Each new row is followed by what is left after taking away its nearest point in the smallest flat space through zero that holds the last named rows.

q_437 (3 x 13):
[[ 13  16 -16  28  -7 -11  21  20  -8 -22  18 -22  -5]
 [ -9  -6 -37   6   3 -12  26  10 -18 -30   6  -8 -21]
 [-21  17  -5  22  -9   4 -22  19 -12 -35  21 -17  17]]
New rows:
[ -3  -6 -18 -10  -4 -30 -36   2  -4   4 -23  -3  14] => [ 10  -2 -19  -3  -6 -35 -24   5  -2   7 -20  -8  10]
[  0   1  19  -3  17 -15  15 -16 -23   8 -11 -20  -9] => [ -8   4  21   0  15 -12   5 -13 -25   2  -7 -22  -2]
[  3  20  10   1  11  10   8  -4   3   3 -32   0   1] => [ -4  20   3   4  11   9   7   0  -2  -7 -29  -3   0]

q_692 (3 x 13):
[[-10   7 -11   7  -1   7  -8  20   3 -13 -11 -12  -9]
 [-13  37 -23  11  31   1 -22  26  15  -1   2   8  -8]
 [  4  -1 -15  10   4  -1 -13  28  -5 -27  -3   2 -17]]
New rows:
[  6 -15   0  14  -9  17  -5  13 -23 -36   6   6  -7] => [ -6   4   5   9   0  20  -1  -4 -10  -8   9   6   7]
[ 32  -4  12 -14   8  11  12  -5   5   0  -5   3  -1] => [ 24   5   6 -11  10  15   8   4  10  -2 -10  -3  -3]
[ 12  -5  -1  24  -5   1   1  -5   1  10   0 -36  18] => [ 19  -3  -5  26   5  -5  -4  -1   0   6   8 -23  15]
[-7 -2  7 12  0 -8  9  9  7 -2 19  7 -3] => [-11  -2   8  11  -4  -5  11   8   8  -1  15   1  -2]
[ -2   7   4   2  36  -1  16 -20  20  -7  -4  -3  11] => [  2  -5   3   4  26   0  16 -12  13 -21  -9  -8   4]
[ -2   6  11  21 -19   5 -25  -2  19  -8  -9  24  -5] => [ -2   3  15  19 -22   5 -21  -8  19  -4  -9  23  -2]

q_94 (3 x 13):
[[ -9 -23  -2   5  -9 -26  -8 -13 -12  -2  -2  -2 -13]
 [-13  -2  16   0 -18  27  13  11   2   8   3  11  10]
 [ 10  -8   6  17  26 -36  12 -28  -4   4 -16 -22  13]]
New rows:
[  7  -7  14  13   2 -16  -1  12   8 -10   5 -15  12] => [  5  -5  11   8  -4  -9  -6  19   9 -12   9 -10   7]
[-11  19 -18  -7  11 -19  -2  13   5   1  16 -17  -4] => [-21  10  -6  -2   1 -13   8  12   3   7  15 -14   2]
[  5   0 -10 -12 -23   3  -7  16   1  -3  -2   3  12] => [  8  -2  -7  -6 -15  -7  -2   7   0  -1  -7  -4  17]
[ 17  19  24 -19  -1 -13  23   9  21  -9 -22   3  -8] => [ 10   9  22 -20 -11 -19  17   8  16 -11 -20   7 -17]
[-20  -8 -19  20  -9  15 -20 -16  -8 -10 -11 -17   5] => [-16   1 -19  19  -4  22 -17 -13  -4  -9 -11 -18  10]
[-17   9 -12  22 -14   0 -10 -18 -17 -15  -7  24   7] => [-10  19 -13  22  -5   4  -7 -17 -12 -15  -8  21  13]

q_309 (3 x 13):
[[ 28  24  -1  21 -26 -20  -6  17  23   8   6 -18  14]
 [-11  -4   3  12  -7  12   3 -11 -24 -16  21   3  -9]
 [ 24   4   2  -9 -14   2  -5  17   8   4 -10 -17  10]]
New rows:
[-24  15  -6 -23  -7  16  29 -15 -10   3  -9   5   5] => [-14  25  -7 -14 -17   8  27  -9  -1   6  -6  -1  10]
[  5   4  -7   8  12  16 -12 -16 -13  20  -6  -5  -5] => [  9   7  -7  11   9  13 -13 -14 -10  21  -5  -7  -3]
[ -3   3  29   0 -15  -5  14  -6   4 -20   5  -5 -13] => [ -3   2  27  -7  -7  -9  14  -4  12 -14  -5  -3 -11]
[-1 -7  5 -1 32 26 -2  8 -7  0 -1 -4 -1] => [ 4  4  4 13 24 15 -3 10  2  3  6 -7  2]
[-13  29  18  -7  -2  11  13 -12   1  -6  36   8  14] => [ -6  26  18 -22   3  12  11  -5   9   1  20   5  18]

q_390 (3 x 13):
[[-16 -39  -8 -19  35   6   9  21 -20   1 -51  26  11]
 [ -9 -10 -14 -26  24   1  14   5 -34  16 -15   7   5]
 [  2  -6 -24 -51  33  15   5  12 -34  26 -51  51  -1]]
New rows:
[ -2  22  -2  -1   0 -15  -2 -16 -20 -24 -13   2  27] => [ -1  22   0   2  -2 -14  -4 -15 -15 -27 -14   4  27]
[-11  -8  -1   0 -14  -3  -2 -22 -36   0  13  -5 -32] => [ -9 -15   3   5 -15   1  -9 -16 -22  -8  -2   7 -32]
[ -6  -2  10   6   5   0 -11   3  -2   1  20 -12  -4] => [ -3  -2   7  -1   8   4 -13   6  -2   3   8   1  -5]

q_164 (3 x 13):
[[ -9  13  38  -3  29  -5  32  23   2 -11 -50   1 -29]
 [ 10  34 -18  -6   2  -4  18  18  19   5 -32  -9 -11]
 [  1  19  26   1  19   5  29  25  26   5   2  -1  18]]
New rows:
[-13 -19  -8  41   6   0  34   7 -11   7 -23 -17  -6] => [-10 -21 -17  42  -1   2  27   3  -8  11  -7 -17   5]
[-28  19  13 -19  -6   2  13   4 -13 -16  -2 -10 -23] => [-24  19   3 -18 -13   5   7   1  -8 -11  16 -11  -9]
[-12   8  -9  10 -31  32  -8  30  14  -5  11   6  13] => [-18   0   0  10 -27  29  -9  27   2 -12  -4   8  -3]
[ -8  -7 -14 -16   0   4 -14  -6   8 -17   8  -4   0] => [ -9  -3  -5 -16   7   4  -6   0  12 -18   3  -4  -1]
[ -6  -5  24  17   0   2  13   3  17   8   0  -4 -19] => [ -2  -5   6  16 -10   1   3  -4  15  11   5  -6 -18]
[ -1   2  24  -3 -13   5   5  -6 -11  22  -8 -12  -8] => [  2   5  16  -3 -17   6   3  -7  -8  25  -3 -13  -3]

q_47 (3 x 13):
[[-14  19  30   3  26 -26  -7   3 -13  13   0 -14   8]
 [-25  13   5 -10  10 -17  17  11 -10   5  -1 -10 -18]
 [-25   6 -31  -8   0 -20  -3 -28  47 -11  -8  -6  10]]
New rows:
[ 21  -4   0 -13 -10  -3  20  14 -20   5 -21 -20  11] => [ 17  -2  -6 -13  -8  -9  15   4  -7   3 -23 -22  18]
[-25 -16  -3  11   2 -17  24 -15   0  22  -8  12  16] => [-14 -22   0  14  -3  -7  23 -11  -7  22  -6  17  16]
[ 22  -4  17 -14 -22  -4  17   1 -12   4  21 -15  22] => [ 11  -1   8 -18 -22 -11  20  -4  -1   1  19 -18  20]

q_962 (3 x 13):
[[ -7  13   9  -4  -4  -4  15 -24 -20 -10 -16   1  -2]
 [  9  17 -13   5 -21   9   4  11   2   0  -1  15 -21]
 [ -7  12  16   1  -7   2  -2 -10  20   6  -5   1  19]]
New rows:
[-7 -1 -1 12 -3 -8 -6  4 -3  2 14  7 23] => [ -5   2  -5  12  -6  -8  -1   3 -12  -2  11  10  15]
[-16  21   3  -9  -7  12 -12 -19  -8  17 -23   5 -10] => [-12   3  -4  -9   5  10 -21  -5  -6  20 -12  -1 -10]
[-11 -29 -28  36  12   8  -1  -7   2   1   0 -14   1] => [-13 -12 -22  37  -1  11   5 -16   6   1  -8  -7   2]
[ -7  -1  20  -8   1 -29   0  -7   7 -10  14 -13  12] => [  0   5   8  -5  -9 -24   2   3   4 -11  16  -5  -5]
[ 17   8  -7 -15  22  34   5  14 -10  20 -12  -5  -9] => [ 12  11   2 -16  22  33   5   6  -6  21 -16  -7   1]
